The rows come from 5 hidden closed curves, with some noise, and rows from the same curve form a group. Each curve winds through 8 dimensions. The rows are also pushed far along 5 directions, which tell nothing about the answers.
In the rows, 128 means zero.
Known rows, each followed by its group:
[127 104 139  92 155 102 176 112 121 143 100 144 116 103 137  82 112 125
 165 122 139 152 111] -> Z_348
[119 140 129 145 127 169 171 149 110 125 147 121 127 140 120 148 105  91
 135  90 131  97 134] -> Z_368
[127 116  93 160 104 144 129 168 121 132 142 125 164 117  92 132 165 164
  92 131 117 100 134] -> Z_374
[163 133 136 155 152 137 152 157 148 129 139 134 124 151 101 132  99 135
 132 159 151 116 125] -> Z_348
[141  85 142 133 127 127 162 127  91 137 100 128 106  44 136  59 180 125
 129 137 133 117 102] -> Z_248
[125 120  88 159 111 108 166 119 149 121 110 131 160 131 147 119 141 136
 111  60 146  70 121] -> Z_248
[129  82 167 147 141 156 139 142 130 125 115 125  93  63  82  99 162 131
 146 189 127 175 151] -> Z_215
[105 136 143 104 128 162 156 120 108 124 137 135  97 116 165 119 128  69
 143  88 121 128 136] -> Z_248
[150 124 139 124 132 127 172 145 145 125 131 115 109 131 129  91 121 117
 113 106 130 104 130] -> Z_368
[126 105 138 112 146 107 208 130 134 140  96 120 121 117 128  83 100 115
 141  76 152  90 113] -> Z_368
[113 119 192 141 161 154 154 135 142 135 135 119  79 123  87 139  96  99
 182 156 140 168 158] -> Z_215
[150 153 129 132 124 147 134 130 121 140 148 151 134 173 113 144 103 125
 134 123 110 116 144] -> Z_348
[172 107  94 158 124 102 151 142 152 110  99 109 174 131 132 111 127 151
 101 109 169  72 111] -> Z_368
[137 145 150  95 138  96 127 103 139 124 119 115  91 117 166 117 110 131
 131 145 129 161 106] -> Z_374
[159 126  99 151  99 132  79 146 141 117 150 133 156 166 108 138 149 155
  92 160 112 110 144] -> Z_248
[160 148 113 137 108  93 111 103 137 118 126 120 143 169 145 140 103 139
 111 113 120  99 111] -> Z_248
[110 126 123 102 116 130 164 129 122 125 154 120 115 163 153 116 101 102
 144  95 127 125 134] -> Z_368
[145 126 122 113 157  95 103 127 173 123 112 129 146 134 131 116 132 159
 126 154 150 163 136] -> Z_215
[ 99 188 119 115 134 149  89 117 149 121 158 150 118 175 161 188 105  99
 122 113 114 136 137] -> Z_248
[121 139 110 152 116 121  48 110 136 111 121 131 142 126 127 178 144 140
 106 167 116 140 116] -> Z_368
[118 128 172  98 134 141 106 127 109 124 135  99  99 130 125 139 102  98
 148 150 124 163 137] -> Z_374
[174 107 126 137 143 112 137 133 168 121 109 131 151 145 104 106 115 154
 133 150 150 135 149] -> Z_368
[ 87 179 106 142  98 131  65 109 142 127 164 141 131 167 153 194 147 141
 102 114  97 129 139] -> Z_374
[107 148 118 128 147 137   9 135 137 121 144 147 142 142 107 171 146 112
 111 181 101 164 131] -> Z_374
[119 147 123 132 128 154 151 134 129 125 154 141 126 181 121 142  90  76
 135  75 113  94 140] -> Z_348
[117 137 157 128 142 131 156 136 119 147 143 118 115 137  92 147  93 143
 160 147 127 162 135] -> Z_374
[161 166 146 127 151 100 140 102 163 130 107 126 132 176 133 163  61 143
 142 117 151 123 128] -> Z_348
[162 109 163 114 171  83 152 106 153 143  84 129 115  90 141  82 127 167
 161 161 172 168 119] -> Z_215
[101 144  90 105 130 112  45 116 163 111 125 142 155 131 162 139 172 127
  92 118 113 151 135] -> Z_215
[207 147 148 114 145  78 136  91 157 128 100 129 120 136 162  93 107 156
 126 137 142 135 118] -> Z_248
[122 140 164  84 143 102 142  93 124 148 106 127  96 104 166 116 124 152
 153 138 140 173 125] -> Z_215
[113  77 115 138 127 146 149 185 104 122 140  98 143  88  97  84 166 114
 112 130 137 111 121] -> Z_215
[ 95 136 130 123 112 146 181 129 132 129 134 120 103 117 134 134 128 124
 121  88 115 121 141] -> Z_215
[128  94 131 179 114 159  80 169 134 126 129 119 144 139  55 158 142 143
 113 187 137 101 147] -> Z_368
[145 121 154 123 129 163 149 136 120 129 140 138 102 136 110 114 116 103
 147 142 118 139 155] -> Z_248
[130 162 116 143 117 155 116 168 129 139 157 115 159 182 102 182 105 149
 103 125 134  91 143] -> Z_348
[148 126 107 112 142  98 168  86 133 114  94 148 136 125 193  91 112  89
 143  59 152  94 100] -> Z_348
[131 162 138 128 131  99 117  88 145 142 114 142 129 154 150 160 106 159
 144 123 137 136 127] -> Z_374
[123 124 117 107 107 101 119 105  97 122 113 110 125  89 195 102 161 130
 113 110 138 113  90] -> Z_215
[117 121  69 155  96 147  61 174 123 118 173 123 194 162 113 137 185 138
  82 122 121  94 146] -> Z_374
[188 120 116 157 134 126 135 167 161 112 147 119 146 156  92 108 119 146
 104 161 134 118 138] -> Z_215
[208 127 148 114 151 117 162 131 159 138  92 146 124 148 111  97  91 159
 125 160 146 115 137] -> Z_374
[126 113 138 138 150 157  83 135 117 128 111 140 137  88 108 145 156 130
 144 185 142 166 140] -> Z_368
[147 124 115 144 119  87 131 107 135 143  97 127 157 127 144 122 140 177
 123 115 156  97 114] -> Z_374
[ 99 157 135 104 144 128  81 103 122 119 132 138 110 127 159 174 111 110
 148 160 124 178 113] -> Z_248
[129 152 136 104 158 120 119  84 142 119 118 157 110 146 160 138  90  83
 162 112 122 159 124] -> Z_348
[160 155 136 121 137  91  94 103 169 114 105 109 137 146 160 155 111 162
 117 148 156 144 128] -> Z_248
[143 123 123 155 106 103  79 121 148 115 110 103 148 135 116 155 139 167
  99 153 134 115 128] -> Z_248
[139 129 103 126 108 108 109 134 137 114 155 118 138 160 147 118 130 136
 108 133 125 120 117] -> Z_368
[172 124 142 112 138 130 194 141 136 143 111 125 134 146 116 110  90 162
 143 133 159 117 146] -> Z_348
[ 97 149 128 102 124 135 148 119 138 126 135 127 104 129 161 119 132  92
 111  64 106 110 131] -> Z_368
[144 112 121 187 119 122 142 138 141 116 127 113 142 131  96 133 125 130
 121 122 138  90 120] -> Z_248
[159 151 149 133 142 132 172 125 168 130 126 143 101 182  91 152  50 133
 138 142 118 128 140] -> Z_215
[129 157 109 106 131 128 162 119 140 132 123 141 140 141 141 141 107 139
 122  90 120 129 137] -> Z_374
[134 144 115 120 111 110 165 109 107 143 133 140 129 142 148 124 109 145
 130  99 116 109 107] -> Z_368
[182  83 129 155 112 137 205 184 110 133 146  97 149 143  72  76 113 151
 126 130 145  87 138] -> Z_348
[113 143 100 141  94 144 195 142 141 124 145 126 130 150 127 134 121 130
  96  61 109  73 138] -> Z_215
[123 157 139 118 127 142 151 122 119 132 153 134  97 126 137 142 115 128
 132 134 106 154 125] -> Z_374
[131  95 146 131 136 119 191 106 104 128  98 122 113 102 152  95 107  99
 178 100 165 110 108] -> Z_215
[146 123 165 120 165 136 100 130 153 118 119 145  85 119 102 133 104 114
 147 212 127 183 127] -> Z_348
[162 139 140 131 132 107 145 131 145 138 124 112 129 127 129 106 128 158
 109 120 133 117 128] -> Z_248
[125 130 165  87 160 127 199 120 112 157 113 134 102 120 133  95  90 114
 169  95 141 136 127] -> Z_248
[174 103 132 157 104 119 144 144 115 128 129 107 139 151  94 103 114 139
 115 131 126  75 123] -> Z_248
[182 128 120 116 147  80 118  93 184 112  97 145 145 143 154 105 119 159
 135 148 150 160 139] -> Z_368
[139  90 132  99 125 114 135 148 119 131 107 105 127 101 134  72 149 130
 107 130 143 100 115] -> Z_374
[137 162 129 112 116 113 155  89 155 125 114 138 109 142 156 136 109 134
 115  85 106 119 134] -> Z_368
[100 126 102 144  87 133  89 124  96 126 137 126 140 114 126 147 164 132
  99 121  96 107 115] -> Z_368
[ 63 146  94  87  98  99  83  96  95 120 122 109 127  76 224 131 189 120
  90  81 118 124  82] -> Z_215
[150 112  99 124 117 114 110 107  96 130 103 150 160  93 168  94 176 142
 120 123 136 110 107] -> Z_348
[150 133  99 146 122 101 176  94 126 124 115 151 143 131 166 116 119 132
 140  82 137 102 106] -> Z_215
[ 99 159 119 121 144 143 136 136 127 127 149 138 120 139 147 156 110 102
 131 108 129 128 119] -> Z_348
[ 83 111 145  88 144 119 120 123  92 135 125 121  98  70 153 101 148 102
 148 139 122 175  99] -> Z_374
[116 135 119 109 120 129 164 142 139 123 140 110 135 145 137 131 113 135
 123  96 135 128 143] -> Z_348
[126 103 126 151 109 122  84 149 144 134 116 121 136 136  74 133 145 162
  92 165 119  94 131] -> Z_348
[148 115 154 104 136 142 180 154 137 128 129 100 114 150 102 105  86 114
 135 115 138 121 151] -> Z_374

New rows. What belongs after each?
[126 127 124 126 123 117 135 134 116 144 126 126 138 137 121 111 130 129
 117  97 122  90 120] -> Z_248
[ 93 138  98 132 121 113 127  97 102 126 132 143 137  98 183 126 159 107
 137  77 121 126  98] -> Z_215
[ 93 123 107 107  94 130 140 129  88 132 144 108 144 137 165 123 142 119
 126  76 133  99 127] -> Z_215
[126 153 111 161 122 108 124 120 161 121 141 125 144 174 145 160 111 132
 121  96 145  94 124] -> Z_215
[149  91 124 128 122 131 191 156 104 122 126 109 134 132 111  93  99 112
 138 116 147  91 115] -> Z_215
[198 127 175 101 181  87 164 100 166 139  90 148  95 135 136  81  75 144
 167 172 160 163 118] -> Z_374
[118 142 117 132 133  85 117  84 159 112  97 118 138 100 173 139 144 145
 124  98 140 146 116] -> Z_248
[115 183 160 109 134 122 105 111 168 138 146 126  93 164 124 190  92 169
 131 167 110 190 152] -> Z_215
[157 175 154 107 158 126 203 112 170 119 135 143  77 185 148 141  29  93
 153 108 132 130 124] -> Z_348
[121 125 124 131 131 151  90 135 129 122 134 147 126 124 134 134 155 112
 123 151 131 131 139] -> Z_248
[170 166 137 118 124 103 177 106 183 125 115 125 107 168 143 126  85 151
 107  96 122 110 138] -> Z_368
[ 91 100 115 115 111 137  46 153 114 115 152 117 132 108 120 116 189 119
 104 170 104 161 136] -> Z_368
[172 114 134 163 123 118 138 119 135 117 101 123 129 121 114 132 115 144
 128 154 145 108 117] -> Z_368
[ 92 159 146  88 163 153 124 126 123 146 134 147 118 122 114 154 110 113
 150 121 106 189 150] -> Z_368
[129  97 128 152  98 113 149 137 114 131 113  96 131 101 116 101 152 149
 108 112 135  82 115] -> Z_348
[ 78 131 143  82 126 143 158 126  95 135 129 105 115 118 152 138 108 100
 151  91 134 141 132] -> Z_248
[200 112 129 119 138  76 148  99 174 112  93 130 123 118 167  66 134 156
 123 140 153 136 123] -> Z_368
[165 120  99 162 107 128 179 142 154 113 129 132 141 130 125  99 145 141
  91  94 126  76 133] -> Z_215
[128 131 145 142 147 101  95  90 164 117  96 130 122 107 125 151 126 147
 144 156 135 176 133] -> Z_248
[160 140 115 158 121 130  83 155 153 117 138 127 142 169 100 156 116 144
  87 170 130  92 120] -> Z_348
[171 137 126 134 126 112 172 127 169 122 139 129 132 201 129 128  71 144
 141 125 151 112 143] -> Z_368
[137 126 140 139 133 141 123 142 148 128 129 137 114 154  72 153  93 136
 127 172 113 132 139] -> Z_215
[214 108  68 142 104  60 118 113 139 103  97 119 186 124 195  70 161 173
  82 123 167  72  80] -> Z_215
[ 91 131 103 101 123  99 155 101 121 137 107 138 141 129 167 115 124 112
 126  49 129  91 104] -> Z_348
[102 135 135  75 141 126 124 111 135 141 109 151 115 128 138 134 115 132
 142 133 121 163 137] -> Z_348
[163 107 151 170 143 114 140 125 150 127 113 121 125 131 109 121 115 140
 153 159 165 120 128] -> Z_215
[119 153  99 120 107 115 167 121 118 144 137 139 141 160 167 136 113 144
 119  76 135  78 109] -> Z_368
[104 176 131  98 127  96  86  55 125 130 119 145 116 130 210 167 128 131
 151 114 126 172 114] -> Z_374
[192 118 127 179 109 103 166 127 128 130 103 103 159 145 122 121 112 164
 118 110 166  52 113] -> Z_374
[117 147 127 108 129 138 106 133 132 121 140 114 132 144 156 133 134 103
 113  98 132 120 142] -> Z_248
[152 119 139 152 106 141 136 152 112 125 154 105 126 172  79 142  88 125
 129 149 116 106 132] -> Z_248
[143 128 127 116 133  93 187 105 111 133 109 119 116  86 186  79 138 132
 133  88 149 113  87] -> Z_215
[142 104 142 150 134 132 160 128 146 116 115 116 118 113 112 109 122 110
 141 115 140 119 139] -> Z_374
[141 157 148 109 135 145 114 135 123 124 168 125 107 177 111 155  79 107
 142 156 103 163 143] -> Z_215
[171 126 113 145 153  85 112  87 181 116  87 162 150 126 152 122 132 163
 140 154 157 154 125] -> Z_248
[ 89 142 110 102 129 121 113 131 115 146 132 133 145 131 147 130 143 125
 113  87 121 112 119] -> Z_248
[192 143 127 145 144 105 108 104 163 129 111 161 145 174 119 129  97 149
 133 152 132 121 134] -> Z_348
[146 134 103 160 115 100 125 115 144 117 124 125 152 163 150 144 112 138
 123 108 151  85 108] -> Z_215
[102 119 161 126 135 170 143 130  84 144 148 146  91  99  99 121 131  87
 165 139  95 162 136] -> Z_215
[141 163 184 128 155 149 137 110 145 122 138 128  68 136 122 161  80 100
 159 161 120 176 142] -> Z_248
[104 100 132 104 119 135 131 136 106 123 146 118 113 125 134 102 133 103
 147 136 124 150 130] -> Z_368
[161 139 130 125 125 102 102  89 156 125  98 145 124 117 136 125 141 167
 114 152 112 154 134] -> Z_368
[102  66 102 142  84 148 120 183  77 132 131  88 167  97  96 105 184 144
  96 130 138  78 128] -> Z_248
[178 120 147 128 144 109 143 114 118 133 120 126 137 135 145 104 110 144
 168 153 163 147 127] -> Z_374
[149 149 133 118 116 110 147 119 133 146 134 126 129 159 147 120 117 159
 120 109 133 106 131] -> Z_215
[ 75 169 125  98 149 129 170 120 132 121 158 120 107 132 172 142 101  80
 145  60 119 157 121] -> Z_215
[ 77 169 166  84 139 147 130 102 133 138 130 134  80 167 125 179  60  77
 154  98  97 149 142] -> Z_348
[108 126 109 115 129 130 145 127 141 117 126 123 145 148 144 134 115 107
 135  83 142 121 141] -> Z_368
[137 115 135 121 135 147 159 150 150 127 132 128 124 144 107 103 119 111
 127 106 130 116 158] -> Z_215
[138 151 117 113 156  96  86 105 158 131 110 152 150 146 158 137 123 140
 130 131 146 142 122] -> Z_248
[ 78 116 138 102 128 146 143 121 119 125 110 132  90  88 131 126 136  96
 129 113 109 138 127] -> Z_215
[170  92 113 152 132  98 145 124  95 128  93 117 163  77 142  88 155 152
 132 135 167 103  88] -> Z_374
[ 67 119 131  95 144 111 113 108 116 140 113 140 114  94 139 124 142 113
 147 117 116 163 114] -> Z_348
[150 133 130 118 125 123 190 146 131 137 137 112 138 164 118 127  84 156
 134 117 147 112 136] -> Z_248
[136  99 123 103 156  91 128  99 143 124  80 139 142  92 148  89 139 131
 148 125 149 157 118] -> Z_368
[126 123 147  98 137 128 121 122 141 119 141 127 102 138 133 115 115 116
 146 153 119 179 145] -> Z_368
[173 127 141 162 118 125 127 160 151 128 135  95 139 140 100 115 141 163
  89 137 137  94 142] -> Z_248
[146 131 141 113 162  91 103  93 152 138  76 153 120  87 157 109 148 154
 132 156 148 148 105] -> Z_368
[ 94 133 147 100 145 138 181 132 139 128 141 134  73 125 127 120  94  97
 146 121 114 151 123] -> Z_348
[160 138 174 147 142 134 186 116 139 119 123 111  85 132 123 137  72 105
 160 133 145 130 126] -> Z_248
[ 84 125 140 134 122 150 110 141 129 135 138 131 116 156  96 166 109 112
 137 137 123 116 140] -> Z_368
[134 123 132 130 144  94 119 120 157 137 110 139 129 149 113 124 105 148
 133 144 138 124 116] -> Z_368
[132 154 137 124 138 133  89 110 142 116 129 137 110 128 162 151 130 111
 126 148 130 147 125] -> Z_248
[ 79  92 121 109 103 136 147 111  53 128 114 118 114  52 158  98 167  90
 143  99 116 124  93] -> Z_368
[166 143 125 124 123 123 171 117 150 135 123 150 127 170 136 108 102 128
 121  87 122  87 139] -> Z_215
[136 136 151 159 139 161 106 157 153 123 145 121 126 175  57 186  83 128
 138 180 129 141 160] -> Z_368
[146 118 109 137 142 108  78 120 121 112 120 124 163 116 148 119 144 117
 129 139 147 133 107] -> Z_374
[139 127 129 140 128 114 174 103 125 114 108 116 110  84 176 103 139 109
 127  88 144 107  98] -> Z_248
[179 140 146 132 154  76 150  91 149 139  99 132 134 134 144 126  92 182
 162 157 162 160 112] -> Z_374
[ 41 177 138 101 117 143  59 105 125 121 159 116  92 135 159 204 128  95
 124 121  94 175 133] -> Z_215
[168 159 149 127 142 118 174 106 189 124 111 145  93 166 123 139  68 139
 129 128 125 129 143] -> Z_215
[ 95 127 181  81 179 137 172 121 127 139 109 120  80 101 113 118  78  81
 177 120 129 182 133] -> Z_368
[168  90 117 153 132 116  83 149 142 108 117 107 165 120 105 105 155 138
 115 165 152 125 131] -> Z_374
[108 142 117 122 126 121  62 104 131 134 125 157 136 132 138 144 154 128
 120 134 105 141 127] -> Z_215
[111 157 155  89 141 160 168 138 117 146 143 121 116 158 117 162  73 122
 157 117 130 156 158] -> Z_348
[149  98 140 157 132 150 154 148 136 130 132 138 127 114  90 103 146 136
 145 153 136 139 157] -> Z_374
[173 111 120 152 113 118 121 138 165 119 129 130 139 149 105  99 145 154
  98 139 122 105 149] -> Z_368
[180 157 125 135 155  82 132 125 198 122 111 123 141 176 118 138  77 166
 108 138 146 119 122] -> Z_368
[114 135 130 140 109 120 126 104 121 141 122 132 131 132 147 141 140 143
 134 106 133 106 129] -> Z_374
